All rows are made from the same 11 directions, up to rounding. Whole rows:
[[.10,-.07,-.03,.02,.08,-.03,-.07,-.03,.12,-.10,.07,-.05,.03,-.09,.01,-.07,-.11,-.06,-.07,-.11,-.10,-.01],
[.11,.17,-.11,-.04,.09,-.04,-.11,.14,.00,.05,.00,.02,-.10,.08,.12,.11,-.03,-.16,.20,.10,.04,-.08],
[-.08,.17,-.22,-.06,-.09,.16,.00,.15,.02,.08,-.05,.12,-.10,.07,.09,.03,.11,.01,.07,.05,.12,-.09],
[.12,-.17,.23,-.18,.36,-.22,-.22,.12,.03,-.07,.11,-.23,-.27,.24,-.09,-.12,-.03,-.11,.13,-.14,-.27,.24],
[-.15,-.22,.04,.15,.12,-.33,-.09,.20,.13,.24,-.19,.28,-.27,-.55,-.19,-.11,.34,-.02,-.27,-.07,.06,.01],
[-.15,.02,-.10,-.20,-.21,-.03,.06,-.13,.15,-.08,-.05,.09,.25,.12,-.01,.00,-.17,.09,-.11,.07,-.04,-.07],
[.14,.19,-.11,-.03,.12,-.08,-.11,-.04,.08,.06,-.10,.18,.00,.05,.23,.34,-.07,-.17,.25,.29,.15,-.08],
[-.05,-.01,.01,.01,.05,.03,-.03,.07,-.04,.09,-.03,.07,-.13,.01,.00,.05,.13,.03,.06,.02,.07,.07],
[.20,.04,.14,.08,-.01,-.29,-.01,-.06,-.16,.15,.01,-.03,.01,-.13,.01,.01,-.11,-.08,.02,.10,-.07,-.06],
[-.20,.13,-.03,-.15,-.24,-.20,.13,.07,.00,.11,-.20,.15,.13,.02,-.14,.01,.01,.08,-.08,.17,.02,-.17],
[.00,.01,-.08,.10,-.06,.02,-.01,.08,-.04,-.09,.11,-.08,.18,-.07,.01,-.03,-.22,-.14,.00,-.03,.04,-.13],
[-.18,-.12,.13,-.06,-.08,-.16,.01,-.04,-.11,.11,-.01,.00,.04,.09,-.04,-.03,.05,-.07,-.01,.12,.07,.05],
[.09,.13,-.07,.09,-.04,.28,-.02,-.16,-.22,.08,.22,-.03,-.13,.07,.13,.00,.03,.05,.08,.01,.04,.19],
[.17,.11,.01,.06,-.14,.11,.09,-.08,-.18,.11,.06,-.13,-.09,.01,.07,-.15,.11,.07,-.04,-.06,-.06,-.05],
[.10,.11,.03,-.11,.09,-.08,-.09,.04,-.09,.24,-.09,.17,-.19,.17,.18,.27,.07,.02,.29,.24,.13,.07]]

The start of a row, then its end:
[.10,.12,-.17,.09,.28,.22,-.17,.00,.10,-.07,.10,.04,-.30,-.06,.10,.06,.17] : [-.14,.10,-.04,.02,.16]
[-.06,.04,.00,-.10,.07,.14,.07,.11,.14,-.17,-.15,-.03,.06,.20,-.02,.13,.04] : [.07,.12,-.02,.03,-.06]
[.07,.04,.11,.16,.16,.20,-.02,.05,-.24,.06,.06,-.07,-.13,.12,.13,.22,.13] : [-.08,.31,.09,.20,.11]
[-.11,-.09,-.01,.00,-.04,.08,-.03,-.33,.02,-.20,.19,-.23,.16,.14,.07,-.17,.01] : [-.32,-.10,.05,.00,.06]
[.23,.00,.06,.00,.09,.00,.00,-.06,.04,-.03,-.02,-.09,-.03,.03,.09,.02,-.02] : [.02,.05,-.05,-.09,-.03]
[.04,-.02,.06,.08,-.07,-.06,.09,.19,-.07,.06,-.07,-.04,.01,-.13,-.10,-.08,.01] : [.09,-.06,-.11,-.03,-.14]
[.07,.05,.02,.05,.20,-.14,-.06,.20,.09,-.14,-.06,-.17,-.10,-.08,-.13,-.11,.10] : [-.27,.00,-.08,-.11,-.13]
[.02,.01,.14,.08,-.13,-.06,.14,-.13,-.15,.06,-.06,-.08,.12,.00,.00,.01,.06] : [-.03,-.02,.11,.06,-.09]
[.08,-.02,.14,-.12,.03,-.04,.06,-.10,.05,.04,-.16,-.02,-.08,.13,.02,.03,.18] : [.13,.01,.03,-.06,.03]
[-.02,.04,.02,.00,.00,.09,.08,.12,-.01,.07,-.15,.08,-.12,.01,-.03,.07,.19] : [.17,.04,-.02,.06,-.01]
[.09,-.20,.23,.16,.22,.02,-.03,.09,-.11,-.08,.10,-.20,-.08,-.04,-.09,-.03,-.01] : [.00,.06,-.19,-.06,.14]
[-.07,-.07,-.02,.01,-.04,-.22,-.12,.20,-.13,.18,.13,.07,-.07,-.13,-.08,-.10,-.16] : [-.05,-.03,-.02,-.02,.03]
[-.09,-.21,-.05,-.12,.09,-.13,-.19,.20,.11,.00,.06,.02,.05,.10,.10,.03,-.20] : [-.17,.11,.00,.08,-.03]
[-.06,.11,-.11,-.04,.04,.11,-.07,.22,-.06,-.04,.15,-.04,-.15,.07,-.12,-.10,-.06] : [.04,.04,-.13,-.10,.09]
[-.09,-.01,-.08,-.10,-.01,-.06,-.12,.30,-.11,.23,.08,.13,-.25,.02,-.05,-.06,-.02] : [.12,.06,-.06,-.01,.11]
[-.01,-.12,.01,-.22,-.15,-.11,.05,.06,.13,.14,-.18,.03,-.04,.09,.04,-.16,.13] : [.17,-.12,-.07,-.06,-.13]
[.24,.14,-.07,.11,-.12,.26,.14,-.16,.00,-.03,-.02,-.06,.04,-.05,.13,-.02,.05] : [.17,-.06,-.09,-.03,-.11]
[-.07,.05,-.16,-.11,.14,.15,-.13,.15,.14,-.12,.05,.07,-.07,.14,.04,.11,-.08] : [-.01,.15,-.03,.02,.08]
[-.07,.11,.08,-.08,-.11,-.21,.05,.08,-.18,.28,-.10,.13,-.20,-.02,-.14,-.04,.17] : [.13,-.02,.11,-.04,.05]
[.18,.07,.00,.07,.31,.03,-.05,.11,.22,-.15,-.17,.04,-.12,-.10,.00,.18,.10] : [-.02,.11,-.06,-.03,-.04]
[.02,-.05,.03,-.11,.07,-.29,-.19,-.06,-.04,.26,.02,.18,-.16,.01,.11,.09,-.01] : [-.10,.08,.20,.03,.14]
[.04,.24,-.11,.12,.07,.07,-.02,.06,-.05,.01,.01,.11,-.08,-.13,-.02,.14,.01] : [-.04,.09,.08,.05,.01]
[.09,.36,-.27,-.17,-.19,-.06,.04,.03,.12,.04,-.21,-.01,.07,.18,.23,.01,.12] : [-.30,.09,.26,.09,-.45]
[.01,-.07,-.16,.00,-.16,.20,-.01,-.25,.08,-.04,.16,.01,.08,-.04,.14,-.16,-.07] : [.07,-.19,-.10,-.03,.05]
[.12,.04,-.16,.00,-.13,.08,.01,.07,.04,.10,-.01,.08,.00,-.08,.14,-.03,-.06] : [.13,-.04,-.07,.02,-.14]
[.18,-.04,.15,.10,.05,-.04,.00,-.09,-.18,.17,.03,-.14,-.25,-.03,.06,-.16,.28] : [-.07,-.02,-.03,-.04,.06]
[.02,.02,-.02,-.08,.00,.04,.00,-.14,.07,-.07,.02,.00,.02,.07,.01,-.01,-.04] : [.06,-.04,-.01,-.08,.07]
[-.09,-.05,-.09,.08,-.05,.15,-.03,.10,-.09,-.04,.16,-.05,.09,.00,.03,-.02,-.14] : [-.06,.04,-.06,.10,-.01]
[-.11,-.03,.12,.00,.23,-.09,-.03,.00,.11,-.17,-.08,-.08,-.07,.02,-.17,.01,.18] : [-.18,.00,.03,-.05,.09]
[-.04,.02,.01,.07,-.02,.12,.03,.06,-.13,.00,.07,-.06,.00,.04,-.01,.00,.02] : [-.01,.06,-.02,.06,.02]
[-.23,-.32,.13,-.11,-.11,-.03,.01,-.22,.00,.04,.06,-.02,.09,.12,.01,-.12,.05] : [.04,-.14,.01,.04,.17]
[-.17,-.15,.12,-.01,.09,.13,.04,.17,-.02,-.09,-.01,-.04,.00,.12,-.13,.06,.02] : [.15,.08,-.11,.05,.12]
[.11,.12,-.07,.01,.03,.20,.09,-.06,.17,-.29,-.01,-.15,.11,.04,-.05,-.06,-.05] : [.05,-.07,-.16,-.15,-.09]
[-.06,.22,-.07,-.04,.01,.09,.08,.02,.09,-.24,-.02,-.05,.03,.01,-.24,-.06,-.02] : [.07,-.09,-.08,-.18,.01]
[-.15,-.05,.05,.02,.00,.07,.06,.01,.00,-.04,-.04,.07,.04,-.01,-.11,.08,.03] : [.13,-.02,.00,.05,.09]
[.15,-.17,.08,.24,-.05,.07,.08,.01,-.09,.07,-.02,-.18,.00,-.18,.13,-.16,.20] : [-.11,-.08,-.12,.11,-.20]
[.12,.05,-.11,-.02,-.12,.09,.02,.03,-.01,.03,.06,-.05,-.03,-.01,.06,-.15,-.05] : [.10,-.07,-.13,-.09,-.07]
[-.15,-.09,-.03,-.09,-.02,-.13,-.10,.08,.00,-.12,.12,-.13,.23,.18,.03,-.01,-.27] : [-.31,.10,.09,.06,-.09]
[.11,.14,-.21,-.02,-.11,.04,-.07,-.06,-.02,.16,.11,.10,-.13,-.09,.13,-.10,-.02] : [.03,-.07,.00,-.04,.00]
[.04,-.01,.09,-.02,-.15,-.28,.08,.28,-.11,.01,-.04,-.23,.16,.00,-.14,-.21,-.16] : [-.12,-.05,-.07,-.11,-.33]
[-.31,-.34,-.06,-.01,-.02,.16,-.02,.25,.12,-.06,-.03,.08,.19,.06,.08,.10,-.07] : [.01,.06,-.08,.29,-.07]
[.00,.07,-.28,.04,-.23,.19,.06,.34,.01,.05,-.01,-.02,.08,-.05,.13,-.13,-.04] : [.00,-.01,-.14,.13,-.37]
[.08,.09,-.10,.02,-.04,.39,.12,.04,.05,-.19,-.01,-.16,.09,.19,.12,.02,.03] : [.07,.09,-.12,.05,-.13]
[-.01,-.22,.21,.10,.10,-.02,.04,.06,-.05,-.10,-.01,-.28,.05,.05,-.02,-.10,.12] : [-.20,.03,-.09,.04,-.08]
[.29,.07,-.08,.09,-.09,.08,.01,-.32,.02,-.04,.13,-.08,.10,-.10,.19,-.09,-.13] : [-.02,-.11,-.04,-.10,-.05]
[-.07,.03,-.10,.02,.15,.17,-.09,.10,.08,-.01,.03,.16,-.22,-.06,-.05,.08,.10] : [.12,.03,-.08,.02,.19]
[.20,.08,.12,.12,.18,-.05,.04,.00,.03,-.10,-.11,-.10,-.07,-.11,-.07,.04,.12] : [-.06,.02,-.04,-.09,-.06]
[.15,.03,-.05,-.02,.33,.09,-.11,.08,.27,-.30,-.01,-.12,-.06,.06,.01,.06,-.03] : [-.13,.11,-.13,-.11,.00]
[.00,-.32,.13,.21,.02,.28,.05,.13,-.15,-.08,.21,-.22,.06,-.05,-.02,-.13,-.09] : [.14,-.03,-.34,.04,.10]
[-.14,.22,-.15,-.06,-.23,-.04,.05,-.05,-.07,-.09,.16,-.14,.06,.00,-.21,-.34,-.06] : [-.14,-.23,-.03,-.20,-.06]
[.12,-.07,.29,.09,.08,.10,.21,-.24,.02,-.22,-.19,-.30,.16,.17,.03,.06,.24] : [-.08,.04,.03,.02,-.10]
[-.02,.18,-.07,-.05,-.02,-.08,.05,.03,.10,-.08,-.15,.06,.08,-.02,-.08,.08,-.01] : [-.04,.00,.10,-.03,-.15]
[-.19,-.06,-.01,-.02,.00,-.07,-.07,.13,-.06,.10,.05,.04,-.13,-.01,-.08,-.09,.10] : [-.09,-.02,.01,.04,.07]
[.08,.02,.00,-.05,-.06,-.18,.01,-.13,.06,.19,-.21,.14,.01,-.01,.21,.12,.15] : [-.10,.04,.25,.14,-.16]
[-.11,-.07,.17,.03,.05,.00,.06,.10,-.11,-.08,.02,-.13,.02,.08,-.17,-.02,.01] : [.02,.04,-.06,-.02,.07]
[.03,-.01,.04,.13,.10,-.11,.03,.09,.10,-.05,-.09,.09,-.06,-.34,-.23,-.04,.03] : [.12,-.18,-.14,-.12,.00]
[.15,.06,.12,.24,.06,-.03,.00,.20,-.35,.17,.05,-.05,.01,-.04,.12,.23,-.10] : [-.15,.32,.14,.23,-.10]
[-.13,-.08,.02,.20,-.17,.11,.19,-.06,-.03,.01,-.09,.12,.20,-.27,-.08,.05,.05] : [.18,-.18,-.03,.15,-.07]
[.01,-.01,-.16,-.02,-.14,.19,.05,-.18,.15,-.07,.00,-.03,.09,.01,.16,-.12,.08] : [-.01,-.14,-.05,.03,-.11]
[.02,.12,-.03,-.07,-.03,-.14,-.03,-.08,.00,.06,.00,.05,-.08,-.03,-.06,-.06,.02] : [-.02,-.07,.07,-.11,.04]
[.11,-.05,.14,-.09,.19,-.23,-.07,-.07,.14,-.26,.03,-.12,.20,.08,-.10,.08,-.35] : [-.09,.05,-.01,-.21,.03]
[.05,-.03,.10,.15,.05,.21,.04,.11,-.24,.06,.09,-.13,-.14,.04,.01,.00,.12] : [.06,.13,-.10,.07,.09]
[.06,.03,-.08,-.01,.11,.11,.05,.09,.26,-.16,-.24,-.07,.03,.06,.12,.06,.23] : [-.16,.06,.00,.10,-.27]
[-.01,.09,-.09,-.19,-.01,-.12,-.05,.14,.11,.03,-.10,.09,.00,.12,.02,.05,-.08] : [.00,.08,.07,-.03,-.10]
[-.04,-.04,.18,.10,.15,-.02,.09,.18,-.01,-.22,-.10,-.28,.04,.04,-.18,-.06,.17] : [-.21,.04,-.08,-.02,-.13]
[-.12,.23,.06,.02,-.06,.14,.17,.18,-.20,-.25,.06,-.28,.17,.23,-.26,-.04,-.12] : [-.05,.11,-.03,-.07,-.08]
[.13,-.02,.02,.11,.00,.16,-.02,.08,-.22,.21,.09,-.01,-.20,.00,.15,.01,.11] : [.10,.12,-.05,.10,.07]
[-.02,.17,-.11,.24,.04,.06,.01,.13,-.06,-.03,.03,.17,.05,-.32,-.12,.18,-.14] : [.03,.02,.01,.09,-.02]
[.27,.19,-.08,.18,.09,.00,.05,.15,.09,-.01,-.19,.05,-.02,-.25,.07,.13,.06] : [-.03,.06,-.02,.04,-.28]
[-.08,-.03,-.09,-.04,.10,-.12,-.11,.08,.18,-.05,-.04,.05,-.04,-.06,-.01,-.03,.04] : [-.19,-.03,.02,.01,-.05]
[-.01,-.11,.33,.31,.22,-.07,.11,.32,-.20,-.14,-.06,-.11,.17,-.18,-.28,.26,-.18] : [.03,.19,-.08,.09,-.03]
[.01,.03,.09,-.05,.01,-.07,.02,-.21,-.01,.03,-.01,-.01,-.13,.01,-.09,-.10,.16] : [.05,-.11,.02,-.14,.15]
[-.26,.06,-.04,-.25,-.16,-.13,.08,-.26,.18,-.08,-.13,.06,.09,.14,-.14,-.12,.13] : [-.01,-.22,.15,-.11,.03]
[.01,.09,-.07,-.06,-.16,-.01,.06,-.11,.03,.04,.00,.13,.05,-.08,-.06,-.04,-.11] : [.24,-.15,-.02,-.11,.03]
[.00,.08,-.05,.00,.00,.05,.02,-.15,.08,-.06,-.03,.14,.07,-.05,-.01,.13,-.07] : [.11,-.03,.06,-.01,.08]
